The same things were measured in two ways. Each way mixes the same 12 hidden numbers, adds some noise and spreads widely along 6 directions of its own, which tell nothing about the thing.
Some things both ways: the first way, then the second way.
[-18   1 -18 -17  38   8 -22 -20   2  -4 -14 -11 -22  20   3  -2  27  37
  -1   3 -21   9   4]
[ -7 -17  24 -20  19  15  -2  -8 -11 -41 -22   0 -20   3  14  17   2  -8
 -11]

[ -5 -30  -4  15  14  -7   0  16   3  41  12  26   6 -10  12  -2 -14 -34
  16  -4   8   8   9]
[  7  11  10  -4 -35   0 -16  -1  12   0 -40 -24  -8  39 -19 -25  -8  -8
  -5]

[  0   8  10  12  12  -7  29  -7  -2   5  26   5  -3  -1 -15 -27  10 -25
   4 -13   1   4 -14]
[ 20   3  -6 -26 -27  11 -21 -18 -20  12 -20  -1 -17   1  -9  -8   3  26
  23]

[  1  18  -6  14 -24 -14 -11   6  -5  13   1  11 -10  15  -2  -1 -12 -23
  12   3  -2  -9   2]
[-14  47 -33  47 -11  19  37  21  45  32  18 -26  35 -13  16   1 -28 -35
  14]

[-31  35 -12 -10 -30  -4 -25  39 -11   1  -4   2 -18  13 -10  40 -28  30
   6   2 -32  -4   5]
[ 18 -24  11  -3  -3  -2  -8 -17 -33  -6  -5  16  30 -14  28  20  12 -15
  30]

[-18 -12 -17  -7 -10   9 -12 -13  16   7  -4  14   3  18 -13  12 -18   7
  14  -9 -27 -13  -7]
[  4 -36  25 -30  40   7 -10 -17 -41 -10  -3   7 -27 -19  -3   3   7  23
 -21]

[-22   6  -6  -7   7  -7  -3  27  14  -6  11   2  -1   0  -2  15  -4  20
  16  -6  -9 -14   2]
[-16  11 -38  17   8   3  19   9   7  24  -1 -28 -31  14 -12 -34 -15   3
 -20]

[  6  13  21   9   2  -9  -7 -37  25 -23  30  18 -16 -45 -14 -11  18  14
  -1  -1  22  -1  29]
[ -1 -14  66 -36 -32   8   0  -7  32  -3 -12   9  -1  -6  15  20 -36 -21
  26]

[ 13   4  -6  16 -19  -7  11  -4 -12  23  -2  27   6  -1  -1 -22 -15 -39
  15  -9  -9   8  -3]
[ -3  -5   1   4 -24 -30 -14  20 -24 -12  28 -31  17  39 -36  26  33  -2
  12]

[ -4 -12   0   3  30 -19   7 -23  24  24  13  13  -2 -12 -14 -29  20 -10
  17   9   3   2  42]
[-34  13  45   9  38   6  10 -21   1  -3 -31   8 -15  -2  37  24 -16  -2
 -23]

[ -1  28 -20  -1 -19   2   8  35   1  20   0  -8   3  33   8  15 -15 -22
  29   5 -26 -30   8]
[ -8  -9   9   3  16  26   7   0  19  15 -22   5 -22 -10  -7   1 -17  35
 -14]

[ -5  29  16 -15 -24 -16 -10  24  25  21  36  52   5 -43 -23  32 -47  20
  27  18  -2 -16  44]
[-16 -10  21  -7 -22 -46  -8 -11 -17   8  11  11   0  13  25  12 -19  -9
  20]

[ 22 -13   9   5   1 -11  11 -25  12 -16  13  31 -10  11  -9 -21  12 -22
  12 -19  19   2 -21]
[ -1   5 -49   2  -7  12   2  -3  -9  15  27  32  -6 -33  17   4  -3  35
   1]

[-10  11 -10  11  -7  -1  -6  -3  21  20  22   6   5  -4  -4 -11   3  -6
  19   3  -9  -8  27]
[ 19   3  -4 -25 -61   5 -26 -10 -24  41 -17 -10  -9  -1 -12  -1 -14  29
  22]

[-16  26  17  -3 -18 -14  -4  19  -4   3  28   4   6 -41 -12  14 -28  13
  11  10 -21 -13  25]
[ 27  16 -50 -23 -44 -17 -15  -1  -2  21   9 -23 -13   9 -27 -26   9  25
  39]

[  1 -18 -11   9  -4   4   5   5  11  33   6  46  10  -9  -9  -1 -26 -15
  17  -8   7  12   8]
[ -8  11  38  21   4   6  19 -30  16  17 -22  34  22   1  51  13 -18   1
  32]

[-18  23 -19  -3  22  -6  12  21   7   8   6  13  -2 -13 -13   2  -7   0
 -14  12 -26 -22  19]
[  0 -18 -19  -2  23  -8  10 -29 -38 -11  -1  11   5  12  -6  17  26   9
 -13]

[  9   0   1  -9  -5  14  10   1 -11  21  -1  23  -3  21  -2  16 -16 -16
  22 -19  -7   6 -37]
[ -6  31 -14  46  11 -10 -12   2 -12  11  30   6  41 -10  21  10 -10   6
  15]

[-13  12 -27   3  16  15 -22   3 -16   1 -25 -29  -1  46  29   9   9  13
  11  -2 -20  -5 -15]
[  6  16 -31  18   2  26  26  18  43  10  -6 -20   5 -21   9 -16 -20  -7
 -19]

[  0 -11  23   1 -31 -28 -14  10  19  13  37  29 -12 -28  -1   5 -14 -30
  32  -4  -1  -8  19]
[-39  28 -22  63  67  12  22  14   3   8  34   7  14 -25  27   5  -6   4
 -41]

[ 18  -1  18 -18  -8   0  -1 -17  -9 -27 -16  47 -24  -2 -13  19 -15  16
   7 -27  19  16 -55]
[-32  54   0  -4 -25  18   8   7  37  31 -40 -34 -38  -7  -9 -11 -47  -2
 -17]

[-27   9 -10  -3 -39   5 -34  32   3  -3  -8  -9  -6  -4  14  50 -30  18
  23  -7 -22 -17   8]
[ 20  -1 -17 -25 -52 -11 -39   0 -29  27   5 -18  -3   6 -33 -12  18  18
  17]

[-23  32 -12  -9  24  -4 -22 -24  10  16   2  14 -22  21  -5   4   5  19
   6   4 -22   9  10]
[-15  -9 -31  -3   0  -2  -4   6  -7 -13  23  -2 -13  -7  36  23  14 -10
   0]

[  5 -19   3 -27 -19   1  -4  15 -10  27  -3  73   2  10 -22  31 -65  -1
  18 -11 -16   8 -46]
[  3  15 -65  -1   7   2   6 -10  -8  -2  11  11 -27  -6   9 -26   2  31
  17]

[-19  14   1   8  32 -20   9   4   9   0  41 -31 -11  10  10 -37  41 -14
   7  -3 -26   5  21]
[ -2  -4 -45  13   3  24  22  25  28 -11  12  -1 -12   3  -4 -19  15   3
  26]

[ -2  15 -10   8   4  -1  39  22   0 -10   0 -18  12  26 -17   0  -1 -17
   9  -5  -4 -35  -9]
[  4   5 -16 -11   0 -11  -2 -22 -20  27   6   0 -19   4 -28 -13   6  32
   9]

[-14 -21 -22   0  26  20 -16 -26  13 -18   8  12 -12   8  11 -10  28  16
 -15 -22 -22  20  -9]
[-16 -10   9  13  42   6  21   4 -26 -29  30   4  13  14 -20   8  28 -10
 -15]

[ -9 -60  -9  14 -34  -1 -17 -16  10  18 -35  31  14 -22 -21  16 -36  -8
  21  -8  11  -7  13]
[ -7  41  39  33  38   0  19 -39   2  37   3  12  40 -23  43  18 -10 -12
  11]

[-10 -11  -7   9  46   0  13  -9   0  36  32   6  23  17  -6 -25  10  -9
   5   8 -24  17  30]
[  2  14  27  23   2 -28   8  -4  10 -10 -11   1  34  14   9 -14 -12 -30
  38]

Other things, the second way, with their names:
(501): [ -1  -8  17  -4   1 -26  12 -21 -13  10 -17   8  18  -8   7   1  -4 -12
 -13]
(108): [ 25  26  20   6 -39   9 -15 -20 -29  17 -29   6  59 -33  17  15 -24 -21
  24]
(382): [ -7   6  22 -21 -28  -9 -13 -10 -10  33 -14  -8 -17   1 -17  -7 -16  12
  16]
(136): [ -9   0  -5  10  25  -3  14  14  23 -17  11 -25 -15  24 -12 -11  -3  -1
 -19]
(70): [  3  -9  44 -26 -17   2  -6   0  16 -14  -9  -7  -5   3   1   2 -22 -24
 -12]
(326): [ 17 -30  14   6  28   4 -12  -6 -11 -38  30  20  16  13  25  15  22 -10
  11]
(145): [ -8  35  24  -9 -26   0  12  -3  21  39 -42 -10  13 -44 -10  -7 -44   4
   1]
(214): [ -5  14   3   1  11  18  24 -21  -4 -15 -12   9  26  -7   2  -1  -7 -34
  -1]
(87): [  1 -25   6  13   7   9  25  34  41   2  26 -27  16  -8   7   6 -26 -29
 -15]
(547): [ 12   5   0   0  38   8   5  -7  10 -22  41  11  -8   6  22 -23  23  10
  12]
(599): [ -3  26 -45 -13 -53  13 -33 -13 -13  37 -17  18 -15 -32  10   5  -9  37
   7]
(173): [  7   5 -11 -16 -22  13  -5  -5  11   8 -19  -3 -30   6  -3 -11 -15  27
  -9]
(175): [-14  26   0  14  18  26  -3  -2  21  15 -10   4 -19 -22  20 -14 -27  18
 -17]
(72): [  3  26 -45  24  10  10  14 -10  18  -6  22  39  20 -24  25  -3  -9  13
  26]
(387): [  7 -10 -10  27  22 -16   3  18  -9  -9  28 -17  11  19  -4 -14  17  -2
  17]
(523): [  6   6   7   4 -14  -5  -5 -27 -17   6 -20  41  29 -37  47  17 -24   1
  22]
(64): [-32  27  11  19  45  11  24  27   3 -29  27 -28  -1  -3  -9 -18  -3 -34
   3]
(600): [-5 -4  3 27 -4  2  5  9 21  4 10 12 31 -1 17 18  3 -7  7]
(284): [ -4  -9  17  -7  21   5 -22  -7  -7 -26  -4  20 -23  -4  21  17 -11  32
 -37]
(71): [-33  14  32   5  -2  -6  -2   7   2 -10  -3   3  -2   9 -23   8  -6 -12
 -10]
(122): [  6  14 -18  18  30  26  25 -20  -2  19  18   7  -2  -8  16  -5 -11   8
   3]
(57): [ -7   1  16   0  25 -10   0 -23 -42   8   0 -12  -4  19 -35   1   7   8
 -40]
(26): [ 13  -5 -15 -31 -55  -5  -3  29  14   7  21 -38  -5   8 -32 -33 -12 -20
  24]
(221): [-17  -3 -15   9  19  12   0  -1   0  11  -3 -14 -34  27 -17   5  12  36
 -22]
(306): [ -9  27 -22  30  10  13  10  -5  28  15  -6  -1 -16  21  -5 -20 -16  14
   4]
(114): [  7 -16  18  18   0  14   7   3  22   0  12  13  50 -27  29  55 -25  -8
   0]
(593): [-11 -20  23   1  15 -38   7  -6 -18  10  13  -3  11  12 -32  26  26  12
 -11]
(75): [-15  12  28  26  25  -7  -6 -12 -24  37  -8 -17  -4   1  14   9 -10  14
 -27]
(232): [  4 -14   6  -8  37 -25  10  11  14 -65  29  -9 -16  40  -9 -29  16 -13
   4]
(514): [-24   0 -11  41  42 -26  10  18 -25 -21  35 -25  11  35  -9   0  18 -22
 -22]
(444): [ 18   7   4 -20   2  15  -4  -4  19  10   4  -1  -8 -27 -13  -4 -16  31
   6]
(449): [-11 -25   8  18  38  25  19  12  10  -6  -6 -16 -15   6   4  21 -18  13
 -33]
(220): [ -9 -17  38 -23  -5   8  -4   2  -6 -12   7  13 -16   4   6  18   8  21
 -10]
(144): [  4  22  19  -2  -9  19 -17 -26 -21   5 -35  10   8 -10  14   4 -10   0
  -2]
(533): [-15  -7  10  13   8 -40  -5  11  -3   7  10 -13  -5  13  -5   0  -2  12
  10]
(460): [ -6   3 -21 -13   5 -19 -16   7 -11  -8  12 -36 -26  17 -11 -15  18 -10
 -15]
(176): [ 10 -12 -12   9   0  17 -15  10  -8 -21   9  25   8 -25  40   7  -3  14
  20]
(190): [  5  -7 -23  -4   0  -4   1  19  40 -17   0 -11 -12   3 -12 -27   5   0
  23]
(374): [  9 -32  39 -16  21 -12 -27  24 -17 -84   6 -15  -6  42 -41   9  20   1
 -12]
(251): [  3  -3  30  -8   3  32  -9 -19  10  23 -17   2 -29   3  12  -6  -3  -1
  32]
(44): [ 28   5  16 -32 -33 -20 -23 -20   4   9  -3  -3  17 -14  -9  -8  -2 -10
  35]
(233): [ -3   7   4  37  46  50  20  -4   1   8   1  18  10 -17  13   4  -4  21
   4]
(335): [ -4  14  22   4  10   9  10 -22  -1  36 -24   9  20 -33   5   8   1   9
  11]
(258): [  0  28 -36  18  22  16  14  -2  18  -9   6  -8 -16  10   8 -19  -6   5
 -12]
(469): [-12  -4  10  15  16   6   5   1 -26 -15 -23 -14   2  15 -10  11  -7 -11
 -34]
(492): [  7   6  16   9 -30  18  -9  19  37  22 -29 -19  11  -4  -5 -12 -20  -1
  -1]
(549): [-30  29  16  20  30   6  22 -11   1  34   2  -1   7 -18 -14  24  -6  24
 -35]
(40): [ 17   2   1 -16 -45  19   4  -3  34  10 -26   3   6  -3   9   4 -30  10
  44]
(361): [ 26  -1  -2   3 -12 -21 -26 -15   7 -19 -29  26   8   1  23 -10 -10  30
  24]
(541): [  8 -12  -3  12  31   2  16 -10 -17 -14  -4  10  -9  20 -10  -9  -2  23
 -14]
(456): [  4   5  56 -13   0 -17 -22 -15 -36   6  -2   0  27  -8 -15  28  14  14
 -17]
(231): [  3 -45  -4  -1   3  10  -6  40   4 -33  28 -31 -39  47 -23  -9  -1   7
   4]

Some of these things the first way, each followed by its name:
[  8 -48  -5   8  40  -4  36  -8  17  17   1  14   8   7 -10 -23  23 -37
  15 -13  19  -6  -2] => (306)
[  5  -4  -1   4   2  -7   0  14   3  -1  -7 -11  -2  -1   9  -4   8   1
  24   3  14 -14  10] => (173)
[-19  24 -13   3  43   2  14   8   4  12  24 -22  -1  26   5 -14  30   0
   5   0 -23   1   9] => (514)
[-16  21  10  -7 -13  10  -8   7 -16 -26  -9   0  -4 -18  -8  51 -35  29
  -7 -10  -9 -12 -20] => (44)
[-12  31 -14  13 -16 -12   1   9  13  -1  18  15  18 -23 -10   7 -12  -1
  -1  11 -34 -18  60] => (593)
[  1  42  -6  -9  -4   2  22  22  -6 -14 -13  -9 -17   6  -7   2  10   4
  11 -10  -5 -19 -26] => (449)
[-20 -19 -12   6 -19   0  19  23   2 -23 -43 -31 -22  40 -21  30   4  -5
  20 -31  20 -23 -40] => (251)
[  4   0   9   8  10   4   6 -38   6  -9  14 -14   7 -15  -1 -21  21  -4
   9  -2  -7 -12  13] => (444)
[ -3 -18   1  20 -12  11   1   6 -14  21   3  -7   9  26  11  11 -28 -28
  24 -18   7   0 -31] => (547)
[ 18  13   7  -9  23  10  15  -3 -11 -17 -12 -13 -18  25  11   6  25   6
  17 -13  22  -1 -31] => (284)
[  8  30  12 -14   7  -5  -4  13  -4  -3  32  11 -14   5  -4  14   1  12
   1  13 -12  -2  15] => (72)
[-14  11  -5   7   2 -10   4  25   1 -12   3   5   8 -18  -3  14 -22   7
   0   1  -4 -20  10] => (501)
[  1 -29  10  -7  44 -11  19  12  -4  30   4 -14  19 -13   5 -12  10  -7
  30  12  -4  -4  30] => (361)
[ -5  33  20 -10   0  -5  19  -3   5  19  48  56  18 -30 -20   5 -31   2
  14 -13 -28  19   3] => (533)
[  5  26 -21  16  -1   1   9  -3   9   0   5 -24   8  18  12 -14  16 -24
  14  10 -20 -32  35] => (549)
[  9  -3 -14  -4 -19  -1  -1  22  -6  24 -29   2   2   9   2   7 -25 -14
  29  10  -4 -27   2] => (40)
[ -1 -34 -17   9   1   5  12  -2   8   0  -7 -22 -10  31   4 -26  35 -28
  20 -22  -3  -4 -17] => (233)
[ 24 -25  -2  -5  26   9  14 -15 -21  19  -4  -1  -2  29  12 -25  20 -31
  11  -6 -10  13 -22] => (374)
[-10 -16  11  -2  28   5 -16 -43  27   8  39  24  -9 -15   4  -7  24   8
  13 -16  -3  25  12] => (175)
[-14 -22  -5   9 -23  -8   2  12  14   9 -15   0  10 -12 -10   7  -6  -2
  37 -12  10 -12  12] => (75)
[-18  14   1  15  22   5   4   2  -3 -14  12 -34  -9  -1  31  -3  31  -6
  11 -26  -3   6 -13] => (492)
[  1  50   3  -9 -19   3  -6  17 -21 -31   7 -15  -1  16   8  22 -15  27
   7  -3 -25 -11 -12] => (145)
[-24  -8   7  -4   5  -8  -6  -5  -1  11  -5  18  -4 -15  -6  22 -32  -2
  12 -15 -11  -4 -22] => (460)
[ 20 -28  18   2 -34 -28 -12   7  15  -7  16  41 -17 -15  -6   9 -12 -27
  19  -2  16  -5  21] => (71)
[-12  19  -8  -4 -17  -5 -32  29  -1   5  20  26 -21  -6  -2  28 -30   8
 -15  15 -20 -11  14] => (214)
[ 12 -42  -3   8 -30  -4 -10   1 -20  -4 -37  11 -14  19  -8   0 -12 -17
  10 -15  18   4 -38] => (108)
